There are 3 nested groupings, the coarsest first. Each group lies inside one group of the grouping before and may be the whole of it. The rows also spread widely along 10 directions, which tell nothing about the answers.
Known rows, each followed by its group in each grouping:
 16  10   2  -5  10  -7   3   1 -12   0   5  -3  17  19  16  10  17  -8  -1 -14  -5   8  16  14  14 -13  13   9   5 -16  10 -> namev Q770 fep
  6   1  -2  -6  -8  -1  -7  -3  -7   3   6   7  14  -7   2  12   0  14 -14  22  10  -7  -1  -9   2   8   0  -2 -39  -4  19 -> tefe Q722 vulal
 -3   1  -8   7   1  -9  -7  -6 -11  28  12 -10 -11   1   8   4   5 -16  10   2  27  11 -16  18  14 -29  -8   5   5  -1 -17 -> namev Q928 fibev
-20  -9  26   5 -11  -1  -9  12  -2  24 -18  -8  -3  -6  -7  16  -2  -7  10 -26   1  13 -17   5  36   9 -15   6  -1  -5  15 -> tefe Q785 kesas
-11   4  -5   0   5   1  -4  14 -16   3   1   6   2  -5   8  -8   3 -19   5  -6   1  -2   9  -2 -11   7   4  11   7  -2  -4 -> namev Q928 Tul
-26  -5   9   1 -10   7  -6  17 -15  15 -10   5   1 -15   3  -2  -7  -9  -3  -6   4  -1   5  -6  -6  10  -7  -1  -7   4  18 -> tefe Q722 lega
 14   3 -15  -9   0  21   3  13  15  -1  12 -12  19  -9   7  17  11  -6  13   9  32 -12   9   9  15   2   1 -22   5  25 -13 -> tefe Q537 gok
 -4 -17   4  -5  -4  -4 -19  -6  -2 -11   1   3  -5   7   6  17   1   5  -1  -6 -22   5  -8  -8  19   0  -4   6   0 -11  -1 -> namev Q770 vuve
 -8 -13  18  -3  -8  12   1  -4  -2  11 -16  -5   4   4  15  18   1  10  -2 -23 -12  17   7   3  12 -10  -7 -12   4  -8  29 -> tefe Q792 kedi
-19   1  17   6  -7  -2   4  -2  -4  30 -15  -1  -7 -12   1  -9  -3  -5   0  -9   8  11  -2   5 -14  -1 -13  -1  -2 -10  20 -> Musar Q777 vikol
 -1 -11  -3  -1   0   7  -7 -12   0  -5  -8  -3  -5   3   7   2  -3  11 -12  -2 -11   8  -1  -4  -1   0  -6  -5   1 -11   7 -> tefe Q785 rilo
 -7 -19  12  -6  -5  17  -1  -1  -2   7 -10  -8   2   1  19  15   3   6   1 -20  -7  16   9   7   6 -16  -7 -20  13  -3  18 -> tefe Q722 tulil
  4   2  -8  -1   7   2  -4  -3   5  35   6  -4  10 -21  11   4  14  -7  10  19  45   6  -7  18   2   7 -14   4 -11  -8 -18 -> Musar Q588 Dugid
-17  -5  14  11  -3 -15   0  -5  -6  -9  -5  14 -21   9 -17 -18 -13   1  -2  -9 -30   1 -17 -11 -13  -5   2  12   8  -3  -2 -> namev Q374 bife
 13 -21   7  -3   2  16  -1 -21  23  10 -12 -23  -8  10  15  34  12  16  16 -21  -7  24  -8  16  31 -17 -18 -23  30 -12  -3 -> namev Q682 Nabof
 32  -1 -18  -6  19  11   5 -22  20 -23  -2  -4   6  15  14   3  18  17  -6   3 -15   0  13   6  -2  14   2  -7  19 -21 -17 -> Musar Q68 sifa
 12  -5  -2   4  -3   0   1 -16  13   3   7  -8  -6   4  -1   9   2   5   3   5   9   3  -9  10  12 -14  -5 -13   6   4  -7 -> Musar Q594 Vuno
 -6  -1  -3  -5   2   6  -4   7  -4  -1   0   9   9  -8   9  -6   4  -6  -4   1  -2  -6  15  -4 -14  13   2   2  -2  -6   1 -> Musar Q68 Deto
-13 -11   6   5 -16  -2 -10  -6   5  25   2  -5 -11 -16  -4   9  -6  -3   5   9  18   4 -19   3  10  -9 -17 -11 -11   4   3 -> Musar Q777 vun
-20   3  13   4   1  -7   1   6 -21  10  -5  14   1  -2   7 -24  -2 -12  -8 -12 -11   7  12  -1 -29   2   3  16   1 -16  13 -> Musar Q68 leva
 12  -7  -3 -13  15  -1 -14   5  14 -19  10  15  22 -10   9   5  20  10   5  10  -8  -8   0  -5   5  45   5  23  -7 -16 -28 -> Musar Q588 loza
 -4 -19   0 -12  -4   2 -20  -3 -11 -18  12   7   9   4  18   8   2   9 -13   1 -18   5   8  -8   3  -7   6   0 -11  -7   4 -> tefe Q785 Zar
 11   8  -3   0  -1  -3   3   6   5 -15  17   3   5   5 -12   5   3  -4  10   6   1 -13  -4  -2   9  -3  13  -4   1  18 -16 -> namev Q928 Tul
 10   7 -17  -2   2   1  -7  -1  -5 -11   4  -4   6   3  -1   2  -1  -3 -12  13   5 -11   2  -5  10   6   6   0 -12   0   2 -> tefe Q785 rilo
  9  23 -11  10   4   3  14   7   1   1  -3 -12  -4   8 -17  -8  -2 -28   6  -5  11 -16   7  12  10  -5   8 -10  22  17  -2 -> Musar Q68 leva
  1  10  -7   0   5   5   3  13  11  -1   8   7  10 -16 -11 -10   5 -10  10  12  19 -17   3  -2 -10  26   1   0   1  11 -21 -> Musar Q68 leva
  9   2  -4  -3   3 -14 -11  -2  -2 -10  21  11  10  -1  -2  -2   6  -2  -3  20   2 -11  -6  -1   7   7  12  15 -18  -2 -14 -> Musar Q588 Dugid
 -7   9  11   6  -4 -14   1   1  -7  12  -5  10   1  -6  -8 -12  -2  -3  -8   4  -2  -1  -5  -4 -11  12   1  13 -16 -14  14 -> Musar Q777 vun
  4  -7   3 -13   6  11  -6  18   4 -23  17  11  28  -4  15   7  15   4   9  -6  -5  -5  16  -4   3  14  15   4   4   6 -16 -> tefe Q792 kedi
-12 -25 -12  -5 -14  17 -18 -10   1 -11  -7  -2 -16  -7   4  13 -15  12 -13  13 -13  -9  -6 -20   2   2 -13 -23  -7   8  12 -> tefe Q722 tulil
 20  17  -7   5  11  21  25  -8  18  -1 -30 -13   2   8  -6   0   2   9  -4  -8  -3  -5  11   2  -1  21  -4 -16  20  -5  15 -> tefe Q792 kedi
  6  -9 -11  -3   0   8  -8   0  -1 -15   7  -6   0   7   6  10   2  -1  -1   1  -4  -7   1   1  17  -7   5 -11   7   8  -6 -> tefe Q722 tulil
  8   5 -13   7   3   6   6  -3   2   8  10 -16 -11   7  -2   4   3 -17  15  -3  20   0  -5  16  12 -30   0 -17  25  19 -19 -> namev Q928 Tul
 -5 -11   3  -9  -9   3 -11   3  -1  -2   3   7   7  -7   3  18  -3   4   1   6  -3  -4  -3 -12   8   6  -4  -4 -19   2   9 -> namev Q374 bife
 -3  -5   6   0  -3   9   2  -1  16  -1 -10  -4  -3  -7  -4   3   2   1   7  -7  -5  -3   0  -1   1  14  -7 -12  15   2   1 -> Musar Q777 vikol
 -5  22  13   8   5  -9  16   6  -3  16 -12  10   1  -6 -16 -18   1  -3   0   1   6  -2  -4  -4 -22  21  -2  18  -8  -9   6 -> namev Q928 fibev
 14  -2  -6 -13  10   7   0   3   6 -15  16   8  25  -5  20  -2  18   5   1   6   1  -2  22   2 -19   7  13  -3   2  -5 -12 -> Musar Q777 vun

New rows, each followed by its group in each grouping:
 12  -7 -15  -5   2  16   5 -21  -2 -16 -12  -4  -5  13  14   0  -4  19 -25   7 -20   0  17  -8 -19 -10   2 -23   3  -8  23 -> tefe Q722 tulil
  2  -4   6   1  -1  -3  -4  -6   6   1   0   3  -3  -1  -3   7   1   9   4   3  -7   3 -11  -6   3   7  -4   3  -4  -7  -3 -> namev Q682 Nabof
  1  -6   0  -1   0  -8 -14  -7  -8   8   6   0   4   1   9   5   4   7  -8   6   6  10 -11   3  12  -1  -4  11 -18 -18  -2 -> tefe Q785 rilo
 -3 -14   6   0  -5  -4 -12  -3  -6  14  19  -1   4  -3  10  11   7   5   7   2  17  10 -14  13  15 -22  -4  -1  -9   1 -12 -> tefe Q722 vulal
 -3 -20  -5   0  -6   8 -16  -9  15 -19  -1  -3 -13  -2 -10   9  -7  14  -2   7 -14  -5 -18 -13  16  12  -9 -10   3   6 -14 -> tefe Q785 rilo
  2   8   2  -3   8  -2   0   9  -3  11  -1   1  16  -7  12  -2  15 -12   4  -6   9   3   9  10  -1  14   3  11   1 -16   1 -> Musar Q777 vun
-12   6   8  -3  -4   6   3  17  -1  -1  -5   2   9 -11  -2  -5  -1 -16   3  -8  -1 -10  16  -4  -8  14   5  -4   4   9  15 -> Musar Q777 vikol
 11   2  -9 -11   4   3  -6   3  -3 -12   3   4  15   4   9  13   6   1  -3   6  -5  -8  10  -7   8  11   7   2 -12  -7   6 -> namev Q374 bife
 -8   0   1  -3   8   9   2   5 -16  20 -14   1  12  -5  24  -6   9  -2  -7 -11   7  13  18   8 -17   8  -5   5   2 -21  15 -> tefe Q722 lega
  6   0  -7   0  -5   7   2  -9  -4   5  -7 -14  -5   7   4  12  -5 -13  -6  -1   2  -2   9   9  14 -22   1 -19   8   7  21 -> Musar Q588 Dugid
  6   4   8  -1  -4  -6   9  -5  -7 -17  10   9   7  11  -3  -7  -4  -1 -12   3 -17  -7  16  -1 -12 -21  21  -7  -2  10  16 -> Musar Q588 Dugid
 -6  -2 -15   6  -3  -1 -10  -8   1   3   4   2 -12 -12 -11 -11 -10   4  -9  24  16  -8 -18 -10  -9   9  -9   0 -15   3 -14 -> tefe Q785 rilo
-11   3   1   5   4   5   6   4   6 -12 -15   8  -8  -7 -15 -20  -7  -9  -2  -1 -18 -14   4 -10 -19  29   2   4  17   4  -1 -> Musar Q588 Dugid
  0  27  -3   4  11   3  12  17 -18   8 -20  -8  14   4   2 -13   2 -24  -9 -15   6  -3  22   7  -1  14  10  10   5 -10  25 -> tefe Q785 rilo
-13   8  11   4   0  -4   2   7 -13  14 -18   4   1  -1   0  -8   0 -14  -5 -16  -9   3   7   1  -2  17  -3  14   1 -18  22 -> Musar Q68 leva
 13   7 -18   1  16   8   2  -3  -2 -11 -12  -7   2  10   6  -4   8  -3  -5  -4  -7  -6   7   6   5  18   4   5  17 -13  -4 -> tefe Q722 vulal
 12   3   4  -2   9 -11   0  -8  -4   8  15   6  15   3  13  -3  15   2   0   7   9   8   2  16  -2 -10   8  12  -7 -15  -8 -> Musar Q588 Dugid
 15  12  -2  10   6  15  30 -25  20  31 -18 -17 -11  -2  -4  -3   0  13   2   4  24  14   0  13 -25 -16 -17 -29  16  -2   8 -> namev Q682 Nabof
 -3  -4   8  -1 -11   1  -2  -4   6  16   2  -2   0  -8  -6  17  -2   5   5   6  16   3 -10  -1  10  -9 -13 -11 -13   6   6 -> namev Q770 vuve
 -8   1   8   3  -5  -5   0  -3  -5  17   2   7  -1  -6   0  -8  -1  -1  -4   4   8   3  -1   3 -12  -4  -4   3  -9  -7   4 -> Musar Q68 Deto
 -1 -11   5 -10  -1   7   1  -5  -2 -12  -1   8  11   0  20  -1   4  10 -12  -5 -17   6  22  -6 -23   1   5  -6   0 -10  17 -> Musar Q594 Vuno
  3  -8  -3  -6   1   8  -7   3  17 -27   0   6   3  -5  -7   6   1   3   2   5 -19 -18   2 -12   7  28   4  -3   7   9  -9 -> Musar Q588 loza
-11  -4  11   1  -7  -6  -7   7   6   3   6   8  -4 -10 -14   6   0   1  10   5   2  -5 -19 -11   8  14  -7   8  -9   7 -12 -> namev Q928 fibev
-16   9   9   9 -13 -12   0  -2 -15  20  -6  12 -11  -9 -17  -7 -16   1 -12  15   4  -4 -15 -16 -16   4  -8   7 -33  -3  24 -> namev Q928 Tul
 13   1  10  -6   1  -3   6   4  -4   1  24   5  25   3  10   6  15   8   4   2  15   5   8  14   1 -21  14  -4 -11   6  -5 -> tefe Q722 vulal
-10   7   9  10  -9  -1   6   1  -4  31  -9  -9 -12  -5 -12   7  -5 -12  10  -6  18   6 -14   8  10 -11 -13  -7  -1   6  11 -> namev Q928 Tul
 15  11  -6   3   3 -11   1 -14  -7  16  12  -5   2   9   3   6   6   0  -4  12  20   5  -6  10   7 -23  -1   3 -12  -8  -2 -> namev Q770 vuve
 19   5  -9  -2   9  -7  -6  -2   4   5  14  -4  16   1  11  10  17  -5   5   8  20   0  -2  15  21   7   2   9  -7 -10 -15 -> Musar Q594 Vuno
  6   5   2  -2  11   4   5   7  -4   4   0   3  17  -2   9  -3  15   1   4  -5   8   3   7  11  -3  12   4   8   3 -11  -6 -> tefe Q722 vulal
  5   8  -4   1   4 -14  -8   9 -13   7  16  -1  12   2   9   1  11 -21   4  -1  16  -2   1  14  18  -4  10  17  -5  -4  -9 -> Musar Q594 Vuno
 -7   1   7  -6  -7  16   9  17  -1   6  -5  -7  11  -4   3  14  -2 -16  12 -17   8  -2  18   4   7 -13   2 -22  12  21  18 -> namev Q374 bife
  5  11 -14   7  17  -1   8   0  -8  -7   3  -2  -7  13   4 -20   7 -18   6 -11  -4   0   6  10 -14  -9  11   8  32  -2 -22 -> namev Q928 Tul
  7   1   8  -1   0  -5  -2  -1  -3 -16   0   1   7  13  -2   3   2   6  -9  -8 -19   1   1  -1  14   2  11   6  -2  -8   8 -> tefe Q785 rilo
 1 -2 12 -3 -3  2  4 -1  7  8  2  2  9 -7  0  7  4  0  4  1  7  2  3  7  2 -3  1 -7 -3  5  6 -> Musar Q588 Dugid
  2   2  -4   6   5  -1   5  -8  -2   1   5   3  -4   1  -2 -15   1   7  -4   8   4   0  -6   4 -16  -5   1   1   3  -2 -11 -> tefe Q722 vulal
-10   4   5   9 -10  10  11  -6   2  32 -24 -11 -13  -9  -6   1 -10   2  -6   0  16   6  -8   3  -5  -1 -20 -15  -5  -1  28 -> tefe Q537 gok
  8  -4  -9  -9   0  12  -5   7  16  -9  14   3  15 -13   1  10  10   0  10  12  14 -13   6  -2   4  18  -1 -11  -2  12 -20 -> Musar Q68 leva
 15  -7  17  -8  -1   9   9  -8  28   5   3   0  17  -8   0  18  14  19  11   4   9   6  -1   9   7   6  -5 -16  -2   2  -5 -> Musar Q588 Dugid
  6   5   1   9   0  -2   6 -10   5   3 -15 -10  -9   9  -6   2  -1  -5  -3  -9  -6   1  -4   7  13   2  -4  -2  13  -6  11 -> Musar Q594 Vuno
  1  -6   7   7  -7 -11  -3 -18   3  -7   5   9 -12   8 -11  -5  -6  14 -11   8 -17  -1 -12  -6  -5  -6  -1   1  -9  -8   0 -> Musar Q68 sifa
  6 -14 -11  -1   4   3 -11  -7   0 -25   9  -2  -7  12   5   3   2   5  -3   0 -19  -6  -5  -2  11  -6   7  -4  14   2 -16 -> tefe Q722 tulil
-4  0 -1  0 -1  3 -4  5 -4 -2  2 -2  3 -2  0 -2 -1 -4 -3 -1  4  0  1  0  4 -1  2 -2 -1  3  0 -> tefe Q785 rilo
 11   3  -3   6   0  -6   4 -20  -5   9   3  -4 -10  13   2   2  -1   6  -6   6   1   8  -8   5  -2 -23  -2  -5  -3  -8   3 -> namev Q928 Tul
  6   2   2   4   0  -4   0  -2  10  -7   8   3  -4   2 -14   4   2   4   9   6  -2  -7 -15  -4   9   6   2   1   0   7 -16 -> namev Q928 Tul
 17  -1 -14  -4   4   1 -12   3   4 -27   4  -3   6  10  -2  15   8   1  -2   4 -14 -17  -3  -3  34  21   8   3   2   0 -11 -> tefe Q722 lega
 7 -3  7 -6  0  2 -2  3  7 -2  3  1 13 -3  4 12  8  0  3 -1 -1 -2  4  4 12  7  3 -1 -2  1  3 -> Musar Q588 loza
  3  13   4   5   1   0  11  -2  -8   1 -23   0   1   8  -7  -5  -3   4 -16  -5 -14  -4   6  -4  -2  17   2   2  -5 -13  29 -> tefe Q722 lega
  0  18  31   6   7 -21  12  12   2  19   5  17  19  -9 -13 -15  12  -2   8  -4  11   3  -8  11  -7  20   7  30 -15 -12  -5 -> Musar Q588 loza
  8  11   2  -1   4   2  10   4  -2   3  -3  -5  11   5   3   2   5 -13  -2  -7   2  -4  15  11   6  -3  10  -3   6   3  14 -> Musar Q588 loza
-21   1  20   5  -3   0   6   6   3  -1 -22  14  -8  -9 -17 -13  -8   4  -2 -11 -21  -1  -3 -19 -22  30  -9  10   5  -6  12 -> namev Q770 vuve
 -4 -16  11  -6  -1  -7 -12  -1 -11  -9  27   9  12   5  18  -2   8   8  -2  -4  -4  15   2   6  -4 -28  12   5  -4  -4 -14 -> tefe Q785 rilo
  1   0 -19  -4   8  18  -4   6   0   4 -15  -5   6 -11  11   3   5  -2  -4   5  10  -7  10  -1  -2  31  -9  -4   3  -7   1 -> tefe Q722 lega
 11  -4 -18   4  14   4   0 -20   2 -17  -9  -9 -16  18   7  -8   1  -6  -7  -5 -24  -1   5   7   2  -7   6  -3  34  -9  -9 -> Musar Q588 Dugid
 24  18 -36  -4  30   7   4   2  -4 -17  10   1  14   8  18 -13  19 -12   1  10   7 -11  20   5 -17  17  15  13  16 -11 -30 -> namev Q928 Tul
  1  -4   9   0  -5  -2  -2   0  11   2   9   3   2  -6  -8  10   1   8  10   6   4  -1 -12  -5   6   2  -3  -3  -7   6  -8 -> namev Q682 Nabof
  8  -2   3  -5   0   2  -1   2   6  -1  12  -2  10   3   4  15  11  -3  11  -3   7   1   2   6  15 -10   2  -7   5   7  -9 -> namev Q770 fep
  7   0 -20  -3   6  10  -9   3  -2  -3   0  -4   6  -3  10   5   6  -4  -3  10  11 -10   5   1   9  16  -2  -2  -1  -2  -8 -> tefe Q722 lega
 -2 -13 -20   0  -6   9  -9  -9   2  -3  12  -7 -10  -5   8   3  -6  -8  -2  12  11  -5   3   1  -4 -18  -4 -20   7  16  -8 -> Musar Q594 Vuno
  8 -11  -4   0  -3  11   4 -13  11 -10   7  -4  -5   4   0   3  -2  16  -3   7  -1  -1  -4   1  -4 -18   0 -25   8  13  -7 -> tefe Q722 tulil
  9  -5  -3  -2   7  -1  -5 -10   4  -3  -5  -2   2   5  11   5   9   4  -3  -4  -8   6   1   5   8  11  -3   7   5 -19  -1 -> Musar Q594 Vuno
 22 -18 -20 -10  -9  21  -4 -26  24 -21   8  -7  -2   3   7  23  -1  33 -12  28  -1  -7  -2 -10   3  -8  -7 -37 -10  11   0 -> tefe Q537 gok
 -5 -20  -5  -1 -16  13 -10 -17   9 -14 -16 -10 -22   4  -7  20 -17   2 -10   2 -26  -8  -3 -12  21  -7  -9 -29   9  13  24 -> Musar Q588 Dugid
 -1   8   9   1  -2   2   7   0 -13  10 -19  -5   0  12   4   9   0  -7  -5 -18 -13   7  10   2   6  -4   0  -1   2 -12  34 -> namev Q928 Tul
 10  12 -19  11   4   0   1  -9   0 -14 -16 -15 -23  19 -17   2 -10 -13  -5  -2 -21 -16  -6  -6  20   6   3  -2  20   0   6 -> namev Q682 Nabof
 -2 -11  12   1  -5 -10 -12 -18   4   3  -9   3  -9   2   1   5   0  15  -8   0 -20   8 -15  -5   8  10 -10   7  -9 -24  10 -> Musar Q777 vikol
-21  -2  -5   7  -7   8  -8  16  -4   4  -1  -1  -8 -13 -10  -5 -11 -18   8  -2  10 -13  -8  -6   7   8  -4  -1   8  21  -8 -> tefe Q792 kedi
 -2  -3  16   5   1 -13   1 -10 -15  10  -1   3  -2  17  13  -7   5   7  -9 -15 -13  20  -6  12  -1 -22   3  14   0 -23  11 -> tefe Q537 gok
  5  -5   2 -11  -1  12   4  -1  -1  10   7   0  19  -8  20  10   8  -1  -1   5  16   5  23  10 -10 -15   3 -17  -6   4  14 -> Musar Q588 Dugid
 10  -2 -13   3   7   2  -2  -9  13  -9   5  -2  -8   4  -6   2   1   2   7   8   1  -8 -12  -1   6   2  -1  -5  10   4 -23 -> namev Q374 bife
 -2   5 -11   0 -15   4  -4  12 -14  12  22 -13   5   1   4  13  -4 -32   5   4  28 -12  12  14  22 -43  10 -23  -2  32   7 -> Musar Q68 Deto
  3   3   5  -2  -1   3   5  -1  -5   1  -6  -5   1  11   7  11   3  -3  -1 -12 -10   5   8   2   7 -11   2  -5   7  -3  15 -> namev Q928 fibev
 -5   3  16   3  -9   2  15   4   3  -5   8   8  -1   0 -14  -6  -6   3   5  -3  -4  -3   3  -6 -20 -17   8 -15   3  22   5 -> namev Q928 Tul
-11   1   0   3  -1   3  -4  12 -10  -2  -5  -3  -1   0  -2  -6  -4 -15  -1 -12  -3  -1   3   0   6   2   3   2   9   4   4 -> tefe Q785 rilo
  6  -7   4   1  -5   2   1 -15  17  -9   1   1  -8   2 -12  10  -2  17   2   7  -7  -2 -13  -8   3  -2  -8 -12   2   5  -7 -> namev Q770 vuve
  3   0  -6   5   5  -6 -10 -13   2   7 -10   3  -8   0  -1  -1   3   5  -8   7  -6   1 -12  -1   6  24 -12  15  -8 -27  -3 -> Musar Q68 sifa
 -7  -4   4  -6  -1  10  -6  21   7 -13   0   1   8  -8  -3  11   3 -12  18 -12 -10 -10   6  -8  12  21   4  -1  14  13  -8 -> namev Q682 Nabof
  5   5 -12   2   3   8   3   1   9 -10  -4  -4  -5  -1 -10   2  -3  -5   4   6  -5 -14   1  -8   2  13   1  -7  10   8  -5 -> namev Q682 Nabof
 -9   7  15   8  -2  -3   8  -3  -2  24 -12   0  -1  -6 -10 -10  -4   3  -6  -2  11   9  -8   3 -10   3  -9   3  -9  -8  14 -> tefe Q785 Zar
  1   5   7  -4  -3  -8  -3   7 -20  -8   4   0   7  17   9  11   3 -13  -4 -14 -19   1  12   0  15 -16  14   7  -1  -4  20 -> namev Q928 fibev
  3   3   9  -5  -6  11   9  13  -4   4   0  -8  17   5  11  13   7  -8   4 -16   6   3  17  12  13 -16   8 -14   6  10  20 -> tefe Q537 gok
 18  20 -17   2  -1   1   6  -7  -6  -3 -12 -12  -1  16  -8  14  -4 -11 -13   6  -2 -14   8  -3  21  -1   4 -10  -6   0  30 -> namev Q770 fep
  0  14  14   3 -13   0  13   8   1  -2  -1  -1   8  -1 -22   0 -10   0  -7   2   5 -10   2  -6   3  -4   8 -13 -15  20  23 -> tefe Q785 rilo
  3  -4 -11   5  -2   0  -5 -10   4  -6   2   1 -11  -1 -10  -4  -6  10  -8  18   1 -10 -16  -8  -1   5  -4  -6  -7   4  -8 -> tefe Q722 tulil
 13   1  16   2  -2   5  16 -23  19   4 -20  -1  -3   8  -8   5   2  25  -8  -6 -17   9  -2   0  -5   7 -10 -14   2 -17  21 -> Musar Q68 leva
